Each cloud of rows lies close to a flat space through zero, with a little noise off it, and is much wider in some directions of that space than in others. After each cloud: how many dimensions does that space have?
In the rows, zero is written as 128.

[[117 122 102 128  84 128 117 135 117 124 123 153 105 160 150 137 145 113
  149 145 126 118  95]
 [ 99  88  98  82 116 110 134 109 112 139 114 119 160  55 132 160 118 129
   85 109  90  94 138]
 [110 107 111 107 106 125 128 126 119 129 123 134 132 111 136 144 131 123
  116 127 114 110 125]
 [146 141 129 148 115 135 115 142 129 119 133 143  99 173 136 120 141 119
  153 147 144 131 111]
 [164 172 160 183 149 140 127 153 143 119 143 133  93 200 122  86 140 134
  167 146 171 158 120]
 [128 124 131 122 133 125 134 121 131 130 131 122 133 119 124 133 128 130
  120 125 124 130 135]
 [136 146 144 145 142 128 124 129 134 129 132 123 121 143 124 107 130 132
  135 135 148 135 128]
 [117 114 129 108 150 123 133 116 124 137 125 110 151  90 122 138 119 134
  108 113 118 122 143]
 [119 121 124 122 125 129 128 127 128 130 125 129 135 121 125 129 128 129
  126 132 118 116 127]
 [109 108  86 113  78 128 111 130 112 129 114 152 121 137 155 153 142 109
  136 140 110 101 103]
 [140 142 131 153 115 134 125 140 125 123 131 139 100 175 136 112 140 122
  156 145 146 130 114]
 [117 112  92 117  83 129 115 132 114 132 118 152 119 146 151 139 138 120
  138 143 115 104 109]
 [108 106  88 100  76 121 115 132 113 125 118 159 121 129 149 161 135 102
  129 145 108 101 107]
 [125 124 112 123 109 129 122 139 122 127 121 138 114 140 140 140 141 121
  142 132 117 121 113]
 [156 164 154 170 134 143 118 144 136 121 141 138  96 198 129  99 138 125
  161 142 155 153 119]
 [145 156 140 165 121 148 119 145 136 125 135 137  94 192 132 108 139 124
  168 149 156 150 112]
 [ 96  78 102  66 131 111 142 102 113 137 106 107 184  18 119 171 110 130
   63  91  78  95 152]
 [112 106 109 103 122 118 134 116 121 129 119 122 149  88 133 145 126 133
  108 122 110 113 137]
 [146 142 150 142 145 132 131 129 134 122 133 122 123 144 122 118 122 136
  137 130 147 147 131]
 [110 100 110  88 118 117 133 114 113 131 113 126 150  76 132 154 125 121
  105 116  97 107 125]
 [135 130 138 135 143 132 133 132 135 124 134 116 133 123 120 125 120 135
  124 125 136 130 133]
 [129 132 130 132 127 129 124 132 131 122 130 130 122 138 121 129 128 130
  133 128 133 125 126]
 [149 160 160 171 135 138 123 141 139 120 137 130  97 187 127 101 133 128
  163 147 159 156 120]
 [105  92 107  83 125 113 136 113 117 134 114 123 164  59 128 161 120 124
   86 108 101 104 140]
 [132 133 138 133 139 127 132 125 131 129 132 121 129 126 127 129 128 130
  133 125 134 132 132]
 [116 112  90 115  89 126 119 130 110 124 118 148 123 125 152 146 138 116
  128 136 111 100 110]
 [159 174 189 174 200 139 142 130 157 131 149 103 131 146  97  80 115 158
  130 115 168 172 158]
 [129 129 127 128 135 125 132 128 132 125 125 126 130 128 131 127 133 130
  131 122 127 129 128]]

2

[[158 130 115 136 143 137 131 125 123 107 140 119 136  97 114  97 133 112
  117 114 158 149 112]
 [137  98 111 142 129 114 128 129 161 144 109 153 105 131 113 164  77 121
  137 120 127 126 133]
 [155 160 105 136 144 141 130 126 141 108 154  94 113  66 154 132 128 104
  117 113 160 142 139]
 [127 120 132 127 121 123 131 127 120 123 124 147 127 156 118 123 127 126
  140 136 132 123 138]
 [128 103 101 115 125 140 132 136 144 131 107 135  98 106 134 162  85 115
  133 133 132 140 147]
 [105 148 146 101 126 144 125 125 124 119 123 146 123 159 139 124 117 141
  135 132 110 107 134]
 [136 139 124 136 136 133 135 134 101 117 149  92 137 116 123 105 157 124
  115 139 148 145 121]
 [ 97 170 149 142 140 115 144 119 138 146 156 141  88 179 140 161 114 160
  148 118 107  73 145]
 [151 139 109 166 150 128 126 131 150 102 145 156 131  91 118 137 105 131
  137  94 128 149 133]
 [117 165 132 137 132 129 142 132 132 121 151 134  91 156 140 156 110 144
  143 127 132 105 158]
 [114 134 126 143 138 128 149 132 126 124 143 157  97 155 117 154 104 153
  150 119 122 115 149]
 [156 146 145 116 127 130 120 115 135 124 138 108 146  95 148 102 170 124
  108 104 152 134 112]
 [140 130 116 123 124 136 121 136 140 113 119 127 125 111 136 138 106 117
  124 131 137 143 137]
 [159 132 131 137 138 128 119 119 143 109 125 153 129 143 115 115 104 116
  127 114 149 137 120]
 [ 80 119 145 140 106 102 135 130 128 141 119 199 134 195 101 143 111 161
  173 131  81  73 144]
 [137 114 108 144 147 130 134 118 128 123 133 139 118 127 117 125 111 108
  137 129 130 138 129]
 [137 121 144 145 106 100 123 129 144 135 123 158 147 140 115 135 141 146
  139 110 129 117 131]
 [119  81 146 123 111 107 104 121 141 159  83 153 160 159 111 122 125 130
  125 134  94 125 100]
 [112 161 131 142 117 122 155 144 110 120 164 122 103 137 133 150 148 156
  147 129 144 107 166]
 [132 137 140  97 120 148 125 127 103 117 122 107 131 139 151 111 157 119
  118 150 140 146 137]
 [128 170 137 150 139 120 132 129 140 122 159 124 113 128 141 146 130 147
  132 109 129 113 141]
 [125 153 141 108 127 150 118 128  93 100 130 110 149 156 134  84 152 117
  118 160 134 140 125]
 [102 114 145 113 107 112 126 122 138 150 103 163 122 186 117 138 102 133
  145 139 108  82 130]
 [104  88 115 128 121 137 143 146 106 118 109 178 124 153  93 138 100 144
  153 139 105 142 146]
 [142 153 129 159 142 116 146 127 133 122 170 127 120 104 119 128 146 148
  130  91 151 116 126]
 [144 113 138 108 127 129 100 114 139 147 100  97 154 119 144 108 141 101
   98 139 126 141  95]
 [128  79 111 125 124 123 113 133 110 151  95  87 152 128 114 111 132  94
  106 172 121 157  98]
 [132 129 100 106 138 161 138 141 122 111 127 105  96  94 141 143  96 115
  118 137 147 153 143]]

11

[[130 103 126 131 140 139 123 114 144 131 111 126 147 138 134 120 127 137
  124 125 127 131 105]
 [121 137 128 126 158 153 128 132 114 107 129 175 131 143 139 132  96  98
  123 116 140 129 111]
 [150 117 120 115 128 108 114 135 126 161 116 114 144 125 125 148 122 136
  110 142 108 135 121]
 [108 122 117 133 154 143  97 134 159 134 133 136 163 151 147  92 131 138
  139 110 138 132  89]
 [120 156 142 146  97 117 142 145 129 135 106 146  90 150 114 141 108 124
  160 127 143 121 157]
 [150 100 122 115 142 148 122 134 112 119 128 110 157 133 130 113 121 125
  109 136 128 119 103]
 [130 157 117 130 109  74 119 180 150 190 132 163  93 132 137 151 130 174
  149 154  87 132 111]
 [145 125 120 109 143 125 100 156 137 151 145 107 171 127 127 125 140 121
  104 116 130 126 116]
 [136 127 144 138  76 106 159 126 128 125 120  89  92 112 100 130 157 142
  144 137 133 112 174]
 [ 98 117 121 137 152 129 112  95 166 132 115 144 146 137 146 115 137 143
  134 115 127 150 102]
 [136 116 143 111 117 137 142  91 102  89 117  89 135 113  98 137 137  84
  103 114 157 124 170]
 [ 98 156 136 156 148 162 127 109 133 107 117 165 124 145 146 126  93 105
  150 108 153 147 149]
 [127 122 160 130  96 154 173  90  87  59  95 113  99 136  88 132 110  71
  133 110 180 110 187]
 [147 101 116  98 152 136 127 126 110 120 127 131 148 111 137 138 126 124
   89 139 114 133 110]
 [146  88 128 102 140 120 109  88 135 134 125  71 182 111 109 129 162 113
   81 114 128 133 114]
 [127 157 125 119 141 130 115 142 112 127 158 139 135 118 133 140 120 105
  118 119 130 136 143]
 [139 110 100 102 192 169  79 165 126 130 136 146 200 147 169 100  95 124
  100 121 135 144  75]
 [138 110 161 106 121 146 163  62  89  63 115  98 133 109  76 154 144  42
   84  87 176 113 181]
 [138 102 130 116 132 137 136 120 125 114 120 117 138 125 123 121 136 126
  113 127 133 121 118]
 [118 135 120 119 174 150  97 132 144 130 150 144 175 132 143 122 130 103
  104  93 142 139 106]
 [119 120 136 150 126 141 153 104 131 111 117 143 102 132 133 125 121 139
  146 134 126 126 126]
 [ 98 100 125 136 120 118 140  74 137 101 101 136 105 141 132 106 135 155
  155 146 114 128  97]
 [108 126 147 130 129 146 160  88 119  77 113 146 107 122 117 135 133  94
  124 102 160 126 160]
 [112 126 152 116 117 121 149  73 124  92  93 127 120 128  93 153 140  73
  110  91 168 129 167]
 [107 129 133 139 141 142 135  94 142 113 120 142 128 123 138 131 129 124
  128 115 137 145 139]
 [103 150 129 144 137 122 116 121 157 147 125 150 128 136 139 135 130 130
  143 111 131 144 133]
 [125 128 141 146 101 117 140 122 143 138 117 113 109 136 111 124 141 139
  148 127 131 115 134]
 [125 127 122 128 120 120 124 134 127 128 135 120 123 134 128 113 135 142
  142 139 124 121 116]]

10

[[132 142 141  88 124 137  68  95 109 163  26 141 144 123 156 183 137 133
  180  68  97 118 128]
 [125 118 137 144 129 126 155 135 129 110 178 117 113 122 115 114 109 125
  114 163 137 142 130]
 [127 137 108 162 130 118 180 112 152  95 217 139 107 125 114  81 110 118
   92 190 113 143 122]
 [127 111 129 129 131 136 116 160 111 143 101 121 137 143 126 135 145 134
  129 103 149 113 139]
 [125 128 147 135 126 127 159 124 125 113 162 115 119 116 114 125 104 126
  121 157 126 139 126]
 [130 150 129 110 123 137 103  89 130 137  88 147 133 120 146 156 122 131
  152 108  96 135 123]
 [130 136 117 129 126 129 113 119 137 133 110 146 130 131 144 123 139 129
  138 117 117 120 119]
 [124 140 126 121 125 132 123  97 137 126 119 139 128 130 138 135 123 137
  136 130 109 136 119]
 [127 133 124 111 134 132  90 125 119 152  76 146 142 131 145 152 143 130
  150  85 119 118 127]
 [126 145 128 117 128 134 117  99 132 135 107 141 131 122 139 137 127 132
  141 120 106 134 123]
 [123 109 149 156 128 115 196 160 140  92 227  95 102 121  94  96 108 126
   90 203 156 152 137]
 [130 135 101 156 132 130 130 134 135 128 148 140 124 134 128  99 139 130
  109 134 129 115 128]
 [130 123 129 140 125 128 142 147 129 116 148 122 128 128 122 118 126 126
  115 143 142 131 134]
 [126 134 132 135 130 126 157 111 137 107 172 128 116 119 116 115 110 132
  119 164 122 148 123]
 [135 126 133 120 131 127 123 140 118 130 115 119 133 122 124 136 128 134
  130 122 137 121 136]
 [134 154 125 110 117 135 107  68 132 131  91 150 128 119 151 154 114 132
  159 109  89 139 116]
 [125 119 133 119 130 130 119 156 116 138 108 111 128 133 122 141 137 129
  134 110 145 122 136]
 [124 151  93 159 127 129 169  99 157 104 197 151 106 125 135  87 119 121
  110 176 105 136 113]
 [131 124 115 133 131 128 122 141 129 134 126 130 138 135 130 125 140 121
  129 120 137 114 129]
 [126 121 110 135 135 125 105 154 119 146  98 140 145 141 137 120 154 126
  129  96 141 104 131]
 [125 140  98 143 130 126 126 121 138 128 129 150 129 134 134 118 141 125
  124 121 120 117 119]
 [126 140 119 121 133 130 106  97 127 139  97 150 140 122 148 132 129 125
  148 109 107 134 119]
 [126 133 143 126 124 120 147 111 128 108 149 120 118 116 118 134 104 124
  129 150 119 146 128]
 [135 116 134 109 126 131 101 148 111 149  92 116 145 138 133 154 146 131
  142  93 133 113 136]
 [126  93 151 110 131 129  98 202  99 154  86  93 146 138 114 145 162 125
  126  83 183 107 145]
 [128 127 129 128 131 127 132 140 127 124 137 125 130 129 122 124 130 127
  120 130 131 126 127]
 [128 131 103 129 131 130  92 147 124 153  86 143 148 144 142 127 159 124
  137  88 137 100 125]
 [130 108 153 101 133 131  99 173 101 153  73 102 148 136 122 154 152 127
  140  85 159 109 142]]

3

[[155 134  97 121 113  82 137 174  88 148 104 107 107  76 157  95 129 143
  129  97 132 136 144]
 [ 73 110 125 134 154 133 125  69 175  99 131  90 165 189 152 163 161 147
  152 109 119 175 106]
 [126 131 166 161 159 120 154  93  83 106 170  96 138 119 100 144  84 157
  166 127 116 170 122]
 [158 154 105  89 159 121 138 146 128  94  85 165  86 130 114 157 109 123
  147 162 130 165  90]
 [106 154 148 138 140 113 121 129 119  99 116 153 114 103 114  86 171  97
  120 118 108 110 135]
 [167 122 105 114 144  88 101 102 161  68 153 116 163 111 106 177 106  96
  144  99 102 146  97]
 [132 153 135 165 141 121 172 132 101 126 206 149 103  69 116 126 110 145
  162 134 147 161 150]
 [ 68 125  79 142 145 123 145 145 162 102  65 134 165 106 163  65 146  71
  122 147  80 159 147]
 [119 151  87 140 146 144 128 122 135  96 137 156 123 135 189 160 151 120
  128 171 132 136 107]
 [178 116 129  98 107  66 133 148 197 144  97  96 134 148 114 130  80  89
  130 110 157 162 146]
 [ 87 112 170 108 131 109 133  95 150 127 152  89 148 169 105 170 124 155
  122 124 112 116  99]
 [114 117  71 146 130 118 107 102  97 115 130 145 152 110 173 122 132 143
  118 116 135 141 117]
 [107 146  94 110 146 143 104  92 122 103  92 143  78 126 145 144 130 134
  140 163 122 154 110]
 [110 156 135 155 154 117 139 104 135 135 149 115 131 108 134 125 121 141
  167 122 136 133 146]
 [134 131  82  84 161 133 150 122 147  96  88 121 175 155 189 142 113  82
  139 102 113 116 136]
 [216 130 133 107 123 102 156 154  93 125 115 140 104 112 124  94  86 109
  138  71 160 162 161]
 [144 108 120 100 149  76 123  99 101 117 129  83 119 172 138 174  77 118
  153  68 156 168 131]
 [ 99 152  90  77 120 130 135 131 136 111  75 151 116 110 162 142 113  86
  137 128  74 141 118]
 [144  59 116  74 102 187 114 114 124 150  71 122 117 185 140 113 112 144
   69 129 122 107 131]
 [119 124 120 152 164 178 146 107 169  97 165 149 157 122 133 121 157 124
  127 155 117 104 137]
 [125 104 134 140 161 119 105 146 143 108 101 127 117 129 117 116 158 111
  121  96  86 126 127]
 [214  95 142 173 134 143 129 119 130 138 150 106 150 146 134 101 100 145
  146  82 139 139 149]
 [ 26 148 147 141 131 120 138 120 144 111 122 158 121 121 126 106 169  89
  123 133  63 124 121]
 [137 134 148  98 120 126 161 116 127 179 164 107 100 177 111 157 103 190
  167 113 174 123 116]
 [153 102  87 109 122 128 119 168 163 126 146 115 128 143 146 161 165 105
  120 107 171 141 148]
 [134 116 146  97 150 146 109 130 127 117 102 166  97 130 106 179 120 125
  124 106 129 172 125]
 [131 138 125 164 144 128 124 120 136 143 152 128 145 126 119 113 124 121
  163 111 141 114 149]
 [ 49 132  97 165 127 148 122 101  64 121 178 109 122 109 138 116 150 136
  124 182 138 110 142]]

19

[[ 83 150 152 130 140  96 105 132 126 126 115 153 144 124 118 159  99 110
  116 129 130 133 114]
 [124 143 148 112 183 142 109  56  73 123  97 163 139 128 100 133  94 198
   91  92 104 152 138]
 [136 131 161 111 106 181  95 147 110 143 121  86 112 114  46 126 148 114
   94 154  99 146 108]
 [133 109 132 133 130  97 123 126 139 168 102 129 151 144 109 115 145 152
  113 170 106 130  98]
 [110 198 135  94 116 139 136 153 138 108 124 154 140  95  99 101 153 110
  177  91 155 101  71]
 [ 84 153 114 145 124 128 159 169 127 129 182 163 123  71 116  88 113  95
  216 104 145  90 120]
 [152 123 163  93 135 110  87  98 153 110 109 154 202 139 124 169 155 124
  133  76 105 104  78]
 [115 131 153 137 148 157  99 142 181  95 125  95  95 182 182 116 121 138
   98  91 117 146 127]
 [ 80  72 122 127 116 156  90 117 130 117 115 144  91 223 188 138 107 122
  140  43 156 180 139]
 [103 136 153  83  89 148 139 147 196 138 116 154 150 117 107 180 117 115
  165 103 138 168  96]
 [152 117 159 104 138  93 140 158 142  82 164 110 147 121 172 141 114 109
  164 104 120  69 146]
 [153 113  98 132 122 154 101 156 167  61  97  90 112 154 168  89 129 151
  129  87 132 107 115]
 [152 116 119 157 124  74 133  91  43 178 152 133 136 109 141 146 124  74
  108 147 141 117 168]
 [104 126 125 110 125 144 150 121 108 158 142 147 162 144 151 129 161 153
  141 157 154 159 122]
 [145 159  92 135 125 147 105 158 139 103 107 122 146  93 127  83 110 102
  170 135 119  95 131]
 [106 134 116 153 117 173 138 106 130 115 124 140  88 139  94 138 150 143
  107 161 129 150 161]
 [154 133  97 104 106  91 105 147  88 123 144  97 118 112 155  76  80 139
  142  60 163  91 144]
 [150  87  98 146 143 130  76 117 156 150 139  91 127  96 124  81 168 120
  110 212 126 147 156]
 [129 124 103 181 105 132  96 107 162 128 151 150 104  94 126 126 122 132
  140 106  77 105 151]
 [109  62 177 136 122  95 134 105 139 125  90 125 102 168 139 120 158 164
  101 151 151 144 148]
 [106 126 165 110  93 163  98  96 121 196  86 140 116 171  99  90 128 136
  121 108 139 185 151]
 [100 121 124 137 144 101 157 121 124 122 146 168 142 128  92 121 127 126
  132 134 174 106 148]
 [ 84 116 144 167 126 144 112 173 127 122 138 126  92 150 151  83  77 114
  112  87 144 124 148]
 [125 120 135 135  88 137 113  96  84 132 133 132 145 131 124 173 106 143
  127  71 117 127 140]
 [116 110 129 142 124 152 126  85 166 143 158 111 108 134 108 171 142 145
  109 151 118 172 171]
 [126 107 130 168 132 108 120 139 120 108 142  89 126 105 162 102 121 127
  141 113 139  96 139]
 [178 136 126 126 113 162 134 171 163 115 128  87 101 102 173 116 113  94
  122 115 112 132 125]
 [145 151  79 126 120 122 139 163 117 101  96 155  72 113 141  89  94 136
   81 123 160 122 132]]

20

[[ 84 105 155 125 169 175 139 126 110 123 164 118 186 114 161 128 116 102
  128 144  91 117 109]
 [156 118 156  79 105 186 105 166 124 167 110  91 153 140 121  68  95  82
  137 124 103 132  74]
 [127 165 143  94 100  97 106 108 168  98 121 168  80 158  72  75 143 127
   96 107 177 147 154]
 [102  97 126  74  57 106 116 103  72 178  72  36 152 137 148  92  74 104
  170 122 183 107 127]
 [111  97  75 114 144 116 128 124 106 115  94  81 148 107 129 131  90 147
  135  89 110 143  88]
 [129 113 123 108 108  94 119 127 114 153  79  80 123 128 137 118 121 136
  164 120 173 108 112]
 [116 135 109 100 129 113 119 125 148 112 110 108 143 121 108  92 154 105
  100 119 154 129 122]
 [142 140 161 114 115  92 100 114 134 134  94  94 115 104 141 125 153 115
  179 112 157 131 114]
 [126 182 202 194 140  88 142 113 184 122 176 177 101 106 164 163 192 128
  167 140 149 104 142]
 [ 89 159  89 132 141 107 167 115 166  88 179 175  97 135 121 156 125 230
  145  92 104 177 120]
 [129 129  83 140 163 189 148 140 155 157 156 146 125 124 109 149 109 209
  112 120 103 127 131]
 [152 171 213 142 163 105 118 135 179  85 146 179 124 121 123  94 180  71
  139 123 153 115 103]
 [ 78 116 116  87 107  24 111  67  86  92  79  80  94 114 149 161 146 171
  196 102 185 160 145]
 [139 124  71 112  83 106 120 104 117 154  65  86 113 131  90 113 105 159
  108 119 164 122 159]
 [128 104  82 145 141  92 133  91  75 120 124 104 129  95 151 200 126 142
  154 114 152 139 169]
 [132 147 168 154 121 107 119 108 135  99 140 186 111 136 134 145 189  95
  104 179 125 125 185]
 [113 102 117 152 163 180 136 163 139 115 160 158 175 116 168 147 118 119
  129 131  18 152  76]
 [122 134  71 130 146 114 176 138 121  91 136 123 126 145  84 125 121 165
   66 128 136 127 132]
 [151 126 168 130 120 146  99 135 141 147 123 131 169 111 155  92 143  28
  136 130 138 106 119]
 [ 93 103  50  67  72  84  61  87 142 124  78 119 121 123 125  90 110  98
  132  51 169 181 140]
 [139 107 119 135 116 102 123 114  94 145  93 100 130 117 153 157 132 125
  162 141 154 111 145]
 [129  94 132 116 125 160 110 149 123 156  99  89 190 111 167  99 118  64
  144 133 102 108  82]
 [127 143 127 127 106 122 132 163 148 154 145 113  73 148 119 135 119 181
  140 107 112 149  92]
 [123 116 186 136 130 244 161 173  96 180 179  91 204 150 131  79  87  44
   57 202  82  66 119]
 [109 124  76  90 124 108 136 120 136 136 111 107 120 133 119 119 115 185
  153  93 172 135 116]
 [126 140 113  83  71  68  88  77 129 141  76 134  56 151  91 112 130 171
  144 107 227 136 194]
 [114 102 147 125 157 155 110 109 111 122 114 107 186  92 162 133 136  87
  146 141  95 125 116]
 [120 148 128 128 194 118 154 128 143  71 141 121 143 103 106 133 142 159
  125 108 110 141  86]]

14
